There are 5 ways to turn a row about zero (a turn may also mirror it). The second row of each pair is the first, turned, with some noise.
In the rows, 128 means zero.
Some pairs, each with its turn after it:
[106  81 118 116 121 100]
[103 136 116 177 104 135] => F

[120 127 133 130 152 109]
[137 117 109 144 142 135] => F

[110  55 102 164 136  66]
[151 157 164 153 185 198] => G

[122 130 143 119 136 131]
[121 126 113 122 123 137] => D

[158 135 121 127  94 174]
[100 100 146 152 165 109] => B

[143 120  91 202 119 100]
[171 151 155 194 128 103] => D

[133 176  77 107 145 168]
[104 120 136  95 105  60] => D

[119 124 123 110 180 172]
[ 99 141  84  92 155 144] => F

[160  86 145 145 142 121]
[179 130 120 128 136 156] => G

[134 147 158 166 126  96]
[135 179 115 155 129 142] => D

[124 141 102 142 100 141]
[142 119 126 150 145  99] => B

[ 93 107 138 117 136 115]
[142 110 129 142 101 153] => M

[ 91  65 119 128 114  99]
[133  72  91 151  88 145] => M

[136 137 159 111 119 101]
[147 138 119  92 112 142] => M

[ 97 129 130 137 179  96]
[129 129 173 171 108 150] => G

[127 127 141 133 183 136]
[131 130  84 122 164 126] => F

[ 63 166  93 118 106 147]
[125  89 164 145 174 178] => M

[ 86 105 162 142 142 110]
[147 105 180 143 150 131] => G

[143 189 160 147 181 117]
[135 190  78 112  90 113] => D

[ 97  88 156 123 116 177]
[145  83 154  79 148 122] => G

[174 115 121 154 108 137]
[144 139 177 139 107 135] => D

[189 127 132 112 153 157]
[ 70 134 163 109 145 127] => B

[ 97  94 164 194 121 116]
[155 180 139 179 162 113] => F

[191 152 128  93  68 113]
[155 126  99  59 170  97] => M

[120 100 138 145 119 155]
[129 136 100 165 128 132] => M

[113 188 198 112 120 123]
[ 99  84 121 154  55 143] => B

[111 112 175 165  90 136]
[124  95  75 149 140 154] => B

[124 145 100 193 115 115]
[132 140  72 137 137  79] => B

[ 90 123 118 146 170 147]
[147 109 118  76 122 111] => B

[ 69  98 191 126 109 150]
[147  76 181 108 165  96] => G

[104 184 103 107  92 164]
[120 119 176  80 120 177] => F

[148 139 110 101 117 100]
[137 107 137  88 132 111] => M

[132 173 135 159 142 106]
[115 115 114 186 118 126] => G

[138 124  80 105  78 190]
[ 86  80 195 113 120 100] => D

[ 77 148 158  99  93 162]
[146 174 143  98 101 184] => F

New pairs. What belongs after each?
[139 159 112 192 100  87]
[126 160  68 167 121  86] => B

[ 97 129 168  98 116 160]
[142 172 117 102 106 157] => F

[ 86  82  99 124 149 103]
[120  73 133 155  84 134] => M

[112 133 173 116 125 111]
[147 121 154 143 132  90] => G

[152  98  59 102 186 113]
[199  94 134  93 138  77] => D

[139 189 135 148  91 133]
[ 82 179 148 143 117 113] => D

[ 87 140  58 129 148  88]
[196 169 131 115 110  85] => B

[ 84 153 139  91 138 162]
[ 77 104  91 106 122 119] => D

[124 114 114 144 104 186]
[112  88 103  82 141 141] => G

[137 132 132 138 162 122]
[115 146 145 132 105 119] => M

[150 172 136 103 145 121]
[126 143 117 144  87 100] => G

[118 161 108 104 146  95]
[144 153 149 132  81 112] => B

[117 118 117 195 165 158]
[122 118  82  73 151  92] => B

[132 177 124 189 149 124]
[160 106 157 122 195 123] => F

[192 145 106 118 107 134]
[119  88 151  97 107  86] => F

[172 131 165 116 145 111]
[147 167 122  93 103 105] => M

[ 88 101 133 127  96 156]
[ 92  87 131 155 134 146] => D

[167 150 144 125 107  88]
[126 141 114  67 129 120] => M

[124 116  95 197 130 111]
[164 133 141 193 122  99] => D

[155 165  80 125 103 128]
[ 86 160  83 130 122 130] => G

[ 85 106 180 114 166 124]
[163 102 195 132 115 116] => G

[ 88 141 141 151 106 135]
[148 156 157 137 139 155] => F

[112 182 140 156  87 165]
[111 162 121 130 190 168] => M

[157 116 112 119 129  95]
[161 141 146 113 151 129] => D

[130  85 166  86 156 146]
[122 165  62 115 100 120] => F

[134 125 176 149  69 149]
[ 86 143 159 155 114 181] => D

[110 121 143  98 147 191]
[ 95  80 110  96  89 134] => D

[104 139 143 178 153 159]
[120  63 128 149 124 149] => G

[148 146 139 135 136 145]
[146 122 129  99 139 114] => F

[165 117 154 117 122 148]
[166 125 105 106 119 112] => G

[153 141 135 121 134  98]
[128 137 133  91 114 118] => M

[134 156 129 135  34 102]
[122 111  76  69 185 157] => M

[139 163  95 133  78 107]
[104 104 120  88 174 130] => M

[ 89 131  95 154 161 103]
[149 123  93 160 142  88] => D

[168 106 110 120 181  83]
[164 177 131 152  94 173] => G

[119 165 143 188 147 150]
[105 102  82 106 114  86] => B

[138 121 115 125 132 164]
[119 109 145 117 154 115] => B

[147 133 158 147 159 124]
[118 169 133 125  97 121] => M

[128 119 146 163 131 147]
[143  87 119 134 140 139] => G

[113 136 123 127 173 158]
[112 136 102 102 167 147] => F

[131 101 130 195 193  92]
[206 140  87 173 105 124] => D

[106 140 155 106 111 142]
[122 112 144 113 130  89] => G

[179 170 142 165 100 111]
[ 72 143 100 174 119 101] => B

[122 140 138 141  81 111]
[153 130 168 142 108 132] => F

[107  83 138 152 100 137]
[125  95 141 172 132 162] => D

[133 129 154 170 122  84]
[149 124 122 180 161 128] => G

[141 109 115 154 117 114]
[134 137 113 137 154 152] => G

[112 146 108 177  72 159]
[123 154 208 121 141 128] => F

[181 173 151 124 140 174]
[142 104  70 124  79 101] => G

[ 78  97 182  94 102 147]
[155  72 134 134 125 192] => B

[125 169 164 208 126 139]
[108 181 113 191  80 132] => D

[137 164 137 148 154 195]
[101 133 120 121  52 107] => D

[ 99 111 148 170 128 129]
[140 166 138 155 159 128] => F

[123 110 131 171 155  97]
[130 158  80 100 122 133] => B

[155 105  80  99 117 102]
[125 191 118 109 133 150] => G

[ 74 125 173 170 154 111]
[129 132  62 180 118 150] => D

[167 150 102 122 130 117]
[121  81 139 114 127 107] => F

